The rows are grouped in 3 different ways at once. Each group adds its own fixed numbers to the row, and there is some noise. The rows also spread widely along 10 directions, which tell nothing about the answers.
Some rows, each with its group in each grouping after it:
[  6  -6   5   0  -4  13   0   1  -5  22   1  -1   2   3 -11   9  10  -5
  -3  -5  -3   3 -13  -3 -11   0   8   3  -6  -8] => H N J_742
[  5  -5   3  22   5   2 -11 -19 -10  12 -10  -1   2  -2 -11  23  11  11
  11   6  -3  -7 -17   1 -26   8   8  -3   1  -5] => J T J_676
[ -6  -6   2  -4   6   2  -3 -16   3   5  -9   1  21   3 -13  13  -3   8
   7   8 -10   0 -12   6 -14   1   5  -4  -9  -7] => W N J_626
[ 10   8   4   1   5  -8   3   2   0   7  -1 -10   9   0   2  -5  -4  -2
   2  -4 -18   4 -11   1  -1   0  -2  -1 -12 -21] => W K J_626
[  7   3   4  24  12   2  -5   9 -17  -1  11  -2   2   0  -1   5  -6  -1
   7   3  -3  -2  -2   7 -13  -4  -2  12 -13 -13] => M P J_423
[ 11  -5   5   6  13   4  -2   1  -4   6  15   3   6  -5  10  -9  -2  -1
   5   4  -8  -1   3  -3   6   3  -2   6 -11 -18] => J P J_307
[  4   9  -5  24   0   3  14   0  -5  13  -1   0   9  11 -10  19  -5  10
   6   0  -2  -9  18 -10  -8  13   0 -15  11  -7] => G T J_307
[ -1   6   7  -3  10  -4  13  14  -6  -7  20  -4   5  11  -6   2  -8   0
  -3  -6 -13  -1   1  -1  -1   4 -19 -10  -8 -11] => L K J_554
[  9  11   1  13  12  -7  -2   8 -17   0  14  -2   8   0  -1   2  -8   3
  -1   3 -12  -1   3   4  -5   2  -8  -1  -8 -17] => H P J_676
[-13  -9   1  -2   8   9   3  -7   4   0   5  -5  24   2  -1  -8  -1  -2
  23   8  -9   5 -10  -1  -1  -7   2  11 -13  -4] => M P J_742
[-11 -12  15  -4   7  16  -2   0  -7   5  17   6  -2   4  -6   9  13  -1
   0  -6  -1  -4 -11   1 -12   6 -10   8 -13   2] => L K J_423
[  5   5  -1   2   4   1  13   0   5   1   4  -1  12  12  -9  11  -7   5
   9   4  -9  -3   3  -4  -6   5  -4 -15   1  -9] => G P J_554
[ 13   7   5 -13   2   1  19  10   4  15  15  -1   5   4   5  -9   0  -8
  -6  -9 -14   0  12 -14  14  10 -15 -16   2 -20] => M K J_742
[ 10  21  -7  21   2  -9  10  16 -18  12   7 -11   2   7   0   7  -4  -2
  -7 -11 -12   1   4  -7  -1   4  -5  -5  -1 -17] => J P J_626
[ 18  13  -1   5   4   8  -3   5  -1  13   6  10   4  15 -14  12  -6   0
  -7   5  -3  -3   9   1 -16  -1   7   0  -8 -12] => G N J_626
[ 13  -1   0   7   7 -15  -3   4 -16  12   8  -3  11  -7   4  -4 -14   3
 -13   1 -22   5  -7   8   8  -1  -4  -7 -12 -26] => L P J_626
[-18 -12   0 -12  -5  11  10 -14   7  22  -3   1  18  10 -17  14   7   7
   2   0  -2   2 -13  -9  -7   4   5  -6  -3   8] => L K J_307
[ -2   7  -1  22   9  -3  10  11 -17  -3   9 -14   8   0   4   3  -2  -1
   8  -6 -13  -2   7  -7   2   7 -11  -2  -3 -17] => J N J_626
[  0   0   1  12  -2  11   7  13 -12  22   3  -8   4   7  -6  -2   1  -8
   4 -10   3   5  -9  -3  -2  -6   4  16 -12  -1] => M T J_307
[  4   3  -5  34   7   1  -7   2 -20  15   2   3  11   3  -7  10 -16   6
   2   7   0  -8  15   4  -9  -1   5   5  -3 -10] => M T J_626
[ 20   6  14   2   8  -1  15  11   0  -1   9  -6  -6  -3  10  -3   3  -8
   7 -10 -15  -3   0  -2  -2   8 -19 -11  -3 -23] => M T J_423
[  4  -2   5  -7  10   9  -9  -6   0  10  10  11  11   5  -8   2   1   1
   3  10  -5  -3  -7   4 -11  -1   2   7 -14  -2] => J T J_676
[  5  18  -3  18   6 -14   5   5 -13   5   0 -14   7   1  -4   5  -5   0
   5  -2 -14   1 -11   1 -11   0  -3   0  -8 -18] => M K J_423
[ -1   4  -1  12   9  -2  -5  -8 -11   5   7   1  11   0  -5  11   1   8
   5   5  -9  -5  -4   1 -12   7  -5   1  -5  -9] => H P J_676
[  3  -1   3  -4   2  10  12   2   3  10   5   5  12  11 -10  13  -2   2
  -1   1  -6  -4  12  -6  -3   8  -5 -15   1  -8] => G N J_626
[  9   2   9  26  10   1   9  26 -17 -11  13  -4   7  15 -15  20 -22   5
   4   1  -2  -1  14  11 -15  -9  -2 -11  -4  -9] => L P J_626
[-5  2 -5  8  5  7  5  0 -3 10  8 -2 16  6 -2 -2 -3  1  9  3 -6  1  1 -6
  4  1  2  8 -9 -6] => G P J_307
[  0   2  -4   9   4   6  -2   5  -7  13   7   5  15  16 -19  11 -12   4
  -4   4   1   4  -2   4 -14 -10  12   8 -13   0] => L P J_307
[ 23 -11   3  13  -2   8   3  12   0  22   2  -4   9   3  -3  -2 -10  -5
   3   1  -2   9  -2  -3   4  -9  19   4  -9 -16] => L P J_307
[  1   9  -3  32  10  -9  -2  -9 -20   0   2  -8  -1  -2  -2  18   5  10
   8  -3  -8  -7  -8  -3 -18  11  -5  -1   0 -13] => J P J_307

New rows. What belongs after each?
[ -2  -8   0   5   8   7  -2   2  -5   7  11  -1  20  -2   0  -5  -5  -1
  11   8  -7   2   1  -1   6  -3   1   8 -11 -10] => H P J_676
[ -5   1  -4   9  -1  -1   8  -4  -8  10  -4   0  11  12 -21  27  -4  12
   3   2  -3  -2 -10   2 -17   4  -1 -16   1   0] => G P J_554
[  4   4   3   0   8   1   3   4   4  -1   9  -3  16   0   1  -5  -6  -4
  12   7 -13   3  -4   2  -3  -5   1   3 -11 -17] => H P J_423
[  1  -3   2  12   5   7   0   1 -21  15   9   7   1   8 -18  28   4   9
  -9  -1   4  -9   4  -2 -17  10  -3  -9   2   0] => J N J_676
[  4  -2  -1  11  13  -1  -7   5 -12   6  17  -6  11  -9  14 -19  -7  -5
   5   3 -13   6  -3   2  11  -5  -2  18 -19 -22] => H P J_307
[  7  -6  10   8   3  12   9  17  -8   6  14   6   2  14 -12  20  -8   3
  -7  -4   1  -3  13   1  -8   1  -6 -13   0  -4] => L P J_626
[ 15  21  -8  19   6  -9  -3   2  -7   8  -3  -2  14   8  -6   3 -12   2
   3   4 -11  -2   6   0  -9   1   7   4  -5 -17] => W T J_676
[  8   8  -3   3   5   0  -6  -5 -12  20  12   6   1  -3   5  -2   6   0
 -12  -3 -12  -5   2  -7   4  12  -9   3  -5 -17] => H P J_676
[  1  -9  11  -2   9   9   5  12  -6   5  11   4  11  10 -14  10  -8   4
   0   1   1  -2   5   4  -7  -1  -4  -7  -8  -2] => W K J_676
[  2 -12   8  10   6   1   2  16 -28  15  15   0  -3  -1  -6   7  -8   4
 -16 -10  -6   0  -6   8   3   2 -15  -6  -9  -8] => L T J_554
[ 14   6   3  25   7   7 -11   2  -4   8   7   1   2   2   0   2  -4   0
   6   7  -4  -6  11   0 -11   1   9  11  -6 -17] => H K J_626
[ -2  10  -3   6   2   5  -5  -9   1   9   2  -6   7   2  -1  -2  11  -4
  10  -1 -12   4 -17  -4 -12   0   6  15 -10 -11] => H P J_742
[  1   1   8  12   8   1  -2   1 -10   0   5   3   7   5 -12  16  -8   8
   3   4  -7  -5  -1  11 -20   1  -6  -7  -6  -9] => H T J_626
[ -1   4  -1  12   4   4  -1   2 -10   6   5  -4   4   9 -13  11   2   2
   7  -1  -3   2 -20   4 -15  -4   2   9 -13  -2] => G P J_554
[  6  12  -5  -3   4   2   3  -1   3   8   1   6  19  18 -17  11  -8   4
   0   7  -4   0   2   0 -13  -1   7  -1  -6  -4] => W P J_676
[-17  16  -7  12   4   0   3   0 -24  14  10   3   5  10  -9  12  -1   5
 -11 -10  -6  -7   2  -1  -9  10 -17   4  -6   1] => M T J_626
[ 18 -12  10  15   3  19  -1   3   4  15   6   2   1   2   1   1   3  -3
  13   3   3  -4   7  -7  -2   1  12   7  -5 -12] => G K J_307
[ 31  -2  12  24   8   3   3  20  -4  -1   6  -5  -2   1   2   7 -11  -3
  10   2  -6   0  10   1  -6  -4   6  -8  -1 -24] => J P J_626
[-22 -14   2  21   5   5   3   5 -29   9   6  -9  11  -3  -4  11  -1   5
   5  -5  -2  -1 -12   3  -3   0 -11   6 -11   1] => M P J_626
[ -8 -17   1 -10   4  14   0  -9   1  14   6  12  21   8 -16  12  -2   6
   0  10  -2  -2   4  -3  -3   4   4  -4  -5   2] => L N J_676
[ -3  -5   3  -2   9  -3  -2 -11   0   4   1  -3  15  -5   6  -3  -2   3
   7   4 -16   2 -11   2   1   4  -5   2 -12 -16] => W P J_626
[ -1   6   6   0   5  15   5  18   6   2  10  -5  12  13 -10  -5   1 -12
  17   1  -2   8 -12   1 -11 -16  10  21 -23  -1] => G K J_423
[  1  -8  -3   4   7  -2   1 -13 -10  14   3   4  16  -3  -6   8  -9   9
  -2   7  -7  -4   4   0  -1   8  -3  -9  -3 -13] => M N J_307
[  1  24   1   3   4 -16  22  11  -2  -4   1 -21   9   7  -6   7   3  -2
  10 -11 -21   5 -16  -6 -11   2 -10 -13  -5 -15] => J K J_423
[ 11  10   4  11   8  -3   0  -2  -4   3   5   0   7   6 -12  15  -2   7
   6   5  -7  -7   5   1 -18   6   0  -9   0 -14] => H K J_676
[  8  11 -11  13   1   4  -7   4 -10  25   2   3  11   7  -4  -2  -9  -4
 -12  -1  -5   0   8  -6   2   1  11  14 -10 -15] => W N J_626
[-14   0 -11   1   2   7  -4  -2  -9  20   6   2  21  11 -13  -1  -8  -1
   1   6   0   5 -14   2  -3 -10   8  20 -20   5] => M P J_554
[  8  -3 -10  24  -2  -7  -5   3 -22  29   0  -3  15  -3  -4   6 -16   5
 -13   1 -10   3   1   1   7  -2  11  -1  -5 -17] => L P J_626
[ 13  -6   0  28   2  -6  -4  15 -29  21   3 -11   8  -9  -1   3  -9   1
  -4  -2  -6   5  -7   5   4  -5   6   2  -9 -18] => H P J_676
[ -7 -13   8 -11   0   0   3 -20   3  14  -5  -5   9  -7  -3   8  17   6
   7  -1 -15   1 -27  -6  -8   9  -2 -13  -3  -9] => J K J_742
[  0   0   8   4  10  15   0  -9   1  -1  15  14  -3  15 -10  21   7   7
   0   0   2 -11   8  -3 -21  13  -9  -2  -1   0] => L P J_307
[  1  -5  14  22   0  11   8  11 -10   5  -5 -12  -3   5  -6  17   5  -1
  13 -13  -1  -2 -10   1 -16   2  -2   0  -4  -3] => W T J_626
[  9   1   5  -2  11   8  -4  10   0   3  12  -2  11   5  -3  -7   0  -8
  10   6  -6   8 -13   3  -5 -12   8  16 -21  -7] => J P J_676
[ -5   7  -4   7  13  -7  -6   0 -14  -1  13   2  17   6  -7   3 -15   6
  -6   6 -14   2  -3  10  -7  -5  -4   5 -16 -12] => L P J_626
[17 -7  9 11  0 23  4 10  1 17  8 12  0 14 -7 13 -4 -3  1  1 10 -7 21 -5
 -7  2  5 -2  2 -4] => M P J_626
[ 11  30 -24  14  -2  -7  14   2   8  20  -2  -6  23  17  -4  -1 -13  -1
   5   4 -10   1  19 -21   4   3  16  -2   4 -16] => J P J_307
[  9 -13   9  12   5  14   4   6   2  10   7  -2   6   2  -1   0  -3  -3
  15   3   3  -1   5  -5  -2  -3   7   6  -6  -9] => M K J_307
[ -3  24  -6   9   7  -8  14   8  -7  -6  11 -18   8   7   9  -8   9  -9
   9 -14 -23   4  -6 -14   6  10 -14   8  -6 -15] => L P J_676
[-16  24  -8   7  14  -9  -3  -9 -18  -7  12   0  12  11  -9  10  -4   7
  -2   2 -14  -4  -8   7 -20   3 -17   7 -15  -4] => M P J_626
[ -5  -3  -4  21  13  -2  -2   4 -13  -5   7  -7  24  -6   0  -2 -14   4
  18  13 -12   0   3   4   2  -5   2   6 -12 -17] => G N J_423
[ 12  29  -6  11   8 -10   2  -1  -5  -2   2  -5   7  11  -8   9   2   2
   5   2 -16  -1  -7  -1 -17   4  -3   0  -6 -14] => G P J_676
[ -1 -11   7 -20  -1   7  14   7   1  20   8   4  12   3  -8   9   1   0
  -6  -3  -5   4  -9  -4   3   1  -5 -16  -7  -4] => J P J_423
[ 10   5   6  31   1   5  -6 -13  -3   7 -13  -8  -7   1  -4  21  16   3
  20  -3  -5  -8 -15  -4 -28  10   9   3   2 -11] => J T J_626
[ -9   0   4 -15  -3  13  13  -3   4  16   4  10   9  18 -14  21   2   5
  -9  -7  -1  -5   3  -8  -7  11  -9 -15   1   3] => W P J_626
[ 19  31 -16  34   2 -12   3 -12   4   4 -10 -12  10   9  -1   7  -2   4
  19   6 -15  -4   5 -12 -14   8  14   2   5 -23] => G P J_307
[-15  -8  -3   0   4   4   3  -3  -1  10   2  -6  25  -2   0  -4  -5   2
  11   6 -12   6  -8  -1   6  -3   0   5 -12  -9] => H P J_626
[-14 -21  12   3   5  12  -3  -7 -13   9   3  -7   2  -8   3   3  15  -1
  11  -6  -6   2 -28   2  -5   3 -10  12 -16  -2] => M P J_626
[ 25  11  17   4  19  -5   5  18  -4 -20  19  -1  -3   5   0   7 -10  -1
   3   1 -16   0   2  12 -15  -3 -15 -13 -10 -24] => J P J_626
[  4   9   0  16  15 -14   6  16 -28  -5  16  -6  10   2  -9   9 -17   7
  -7  -1 -13   1   1  12  -7  -1 -14  -9 -11 -18] => G N J_307
[ 3 -4  5  7  0  5 10  8 -2  7  2 -6  9  8 -7  9 -3 -1  5 -4 -9  5 -5 -2
 -4 -1  2 -6 -4 -8] => L P J_626
[ -1   7 -10  14   2   3  -3 -11  -2  15  -3   2  11   3  -2   7   3   1
   4   2  -6  -7   6 -11  -6  12   7   7   0 -13] => W N J_423
[  0  15  -8  19   0 -10  11   4 -12   6  -2 -16  11   7  -5  10   3   1
   5  -9 -15   2  -7 -11  -4   7  -2  -5   1 -12] => L P J_676
[  5  -5   1  23   6  -6  -6   6 -32  18   6  -1   6  -7  -6  10  -6   8
  -7   0  -6  -4  -6   9  -2   3  -6  -3  -7 -10] => G T J_676
[ -9  15   3   8  10   3  15  25  -2 -13  18 -21  16   8   3 -19  -3 -14
  21  -7 -14   9   0  -6   5 -10  -5  17 -16 -13] => H K J_742
[ -1  -6 -12  12   1   0  -8  -6 -14  31   5  -5  14  -9  11 -16  -2  -3
  -5  -2 -13   6 -10  -8  19   1   9  20 -15 -16] => L P J_307
[ -6  -1  10  -6   4   8  15  12  -5   2  12   3   9  11 -15  19  -1   4
   2  -3  -3  -1  -7   4 -12  -1 -11 -13  -7   0] => G P J_423
[  8   5   6  -1   8   9 -10  -5   1   5  10   5   3   6  -6   4   8  -2
   5   5  -5  -1 -11   3 -18   0   1  13 -13  -7] => H P J_676
[ -6   0  -1   7   5  -8  -4 -12 -18  13   2   1   7  -5  -2  10   3   8
  -9  -4 -13  -4 -11   1  -6  11  -9  -6  -4 -12] => W P J_742
[-26  -4 -10   7   9  -3 -11 -12 -15  13   2  -5  32  -1 -11  -2  -4   9
   9  14  -9   4 -19   2  -4  -7   9  17 -20   1] => J K J_676
[  6   3  -4  15  -3   6  -8  -1  -9  29  -7   6  10  10 -15  14  -9   5
  -9   2   1  -2   0   3 -12  -3  15   5  -7  -3] => W T J_626
[ 13   5   0 -21   5   1   0  -9  10  16  11  14  11  10  -6  -1  -5   2
 -13   6 -12   3  -2   0  -4   1   1  -3 -12 -13] => L P J_307
[ 31  20   0  26   4  14  -5   7   7  10  11  11  -7  15   4   0  -5  -8
   1   1  -3 -11  33 -12  -7   8  10  11   3 -20] => L T J_626
[ 8 -1 -3 13 -3  5  4 -2 -9 26  1  1  3  4 -6 14  4  5 -4 -4 -1 -2 -3 -6
 -5  7  5 -4  0 -8] => G P J_307
[-17 -24  11   6   5   6   4   5 -14   7   7  -8  14  -9  -1   1   1   1
  10  -4 -10   4 -18   5   4  -1  -8   2 -13  -4] => L T J_423
[ 10   3  12   9   3  13  16  15  -3  -2  10   0  -8  16 -11  23   5   0
   7  -9   2  -5   1  -4 -17   7 -11 -12   2  -3] => G P J_554
[  5   4   4   5  11  10  -8  -3 -10   9  13  17   4  10 -14  14  -3   6
  -5   7   3 -10   8   7 -20   5  -6   4  -7   1] => M T J_676
[ 16  -3   4  13   7   2  -3  -1  -2   1   4  -3   0   3  -4   7   0   0
   6   2  -9  -2  -4   0 -10   4   3   0  -5 -18] => L N J_554
[  3   5   0   3   9  -1  -4 -12  -4   6  10   6   5   1   4   2   3   4
  -5   1 -17  -4   1  -2  -3  12 -10   0  -5 -16] => L P J_626
[ -3   8  -2  24   6   0   7  20 -21   7   7  -9  13   8  -5   2 -11   0
   3  -6  -4  -2   8  -1   2  -1  -3   5  -7  -5] => W T J_676
[ -8  -7   4 -15   2   6   4   0   0  20   9  -2  13  -1   0  -6   5  -2
  -3  -4 -12   5 -14  -5   8   2  -5   0 -14  -7] => J K J_626
[ -2   4   7   2   5  10  10  -4  11  -1   5  -2   6   8  -4   8   8  -3
  20   1  -4  -7   0  -9 -15   7  -4   0  -2  -6] => M K J_423
[  6   9 -14   4 -12   1  21   2   5  31  -6 -15  13   5   4  -8   7 -10
   1 -15 -14   7   1 -27  19  11   8   0   2 -16] => L N J_307
[  2  24  -2 -18   8   0  15  10  10  -2  12  -1  18  22 -13   2  -3  -4
   3   1 -12   5  -2  -5  -9  -4  -5  -3 -11  -4] => J P J_676
[ -2 -21  14  -4   0  20   3  -5   4  10   3   1   5   3  -6  11  16  -1
  12  -2  -1   0 -14  -6  -7   5   1   1  -4   2] => L P J_676
[ -8  -3   8   8   4   7  12  -1   2  -2  -2  -6  13   8 -11  17   1   6
  19   1  -7  -3  -5  -1 -16   4  -3 -12   0  -1] => J T J_626
[  5  30  -7  -7   6 -13   1  -6  -1   5   3  -4   7  11  -7   4   4  -1
  -5  -3 -22   5 -22   1 -17   1  -4   3 -16 -13] => J P J_626
[ 23  -2   9  13   8   6   0   7  -3   3   7   7   6   8  -9  11 -15   2
   6  11   0  -3  12   6 -14  -6   8  -9  -1 -15] => M P J_742
[ -3  -7  -7  15   3   1   6   8 -14  19   5   1  27   1  -6  -3 -24   5
   3  10  -4   0  18  -1  13  -5   5  -6  -1 -10] => M T J_742
[ -6  11 -14  25  11 -14  -8   9 -37  14  12  -5  17   1  -8   0 -18   7
 -11   2  -9   6 -10  13  -2 -12   1  15 -22 -11] => G P J_307
[  3  11  -2   3   9  -1  -3  -8  -9   6   9  13   9  10 -11  16  -7  11
  -9   7  -9  -7   4   6 -15   7  -8 -10  -5 -10] => G P J_626
[  4   1   5  27  -3   1   5 -11  -4   9 -13  -4   0   6 -12  32   5  12
   9  -3  -2 -12   3  -6 -23  17   3 -18  13  -8] => W K J_626
[ -7  -6   0  11   2   2   2  -8 -11  12  -2  -3  11  -2  -8  17   1   8
   1   1  -7  -5  -3  -1 -10   9  -4  -9   0  -9] => H N J_626
[ -8  11  16  -4  16  11  13  21   1 -27  15  -6  13  26 -27  17  -2  -1
  22   1  -1   4 -12  13 -35 -14  -8   1 -17  12] => J T J_676
[ -5  -5   0  34   8  -3   8  16 -29   3  12  -9  12  -5   4   6 -15   7
   5  -2  -8  -3  15  -1  11   5 -12  -8  -1 -14] => G P J_626
[-14  -7   2  15   9  -5   8  13 -20  -9   6 -17  17   5 -14  10 -12   4
   8  -2 -11   7 -17   9  -7  -7  -7  -2 -13  -6] => L N J_554
[ 10   4   6   4  17   9   9   1  11 -12  22   8   9   7   9  -3  -7   2
  15   9  -7 -10  32 -12   3  12 -11  -8   3 -17] => J P J_307
[  6 -13   4   9   6  -3   2  -4  -5   7  -3  -5  18  -4  -6   8 -10   9
  12   9  -9   5 -14   8  -4  -5   6  -8 -10 -14] => G P J_307
[  7  13   6  15  15  -2   0   2 -15  -9  15  -3  -5   3  -1  11   8   2
   5  -3 -10  -7  -2  -1 -17   9 -14   0  -6 -12] => J P J_676
[-14  -7  -3 -10   6  -8   8  -2  -8   7   8   1  32   2 -13   5 -20  12
  -2  11 -14   4  -1   8   2  -5  -6 -20  -4  -9] => H P J_742
[ -8  -7   2  10   4   5  17  12 -16   7  13 -10  10  -3   9  -3   2  -3
   9 -10  -8  -2   7 -14  18  10 -18  -3   0  -8] => M P J_676
[ -3  -4  -1  -6   0  -3   4  -6   0  19  -4 -11  18  -4  -1  -9   2  -3
   7   1 -15   8 -21  -3   3  -3   5   3 -12 -13] => M K J_742
[-11  10  -8  10   6   7   5   3  -7  10  13  -2  13  12  -5   1   0  -1
   6  -2  -2   1   2 -10  -3   1   1  12 -10   1] => J P J_307
[ 10  16  -2  -1   6   2  16   9   9   0   9   1  15  18  -8   4 -11   1
   8   5  -8   0  13  -5  -4   1  -1  -9  -3 -11] => G P J_307
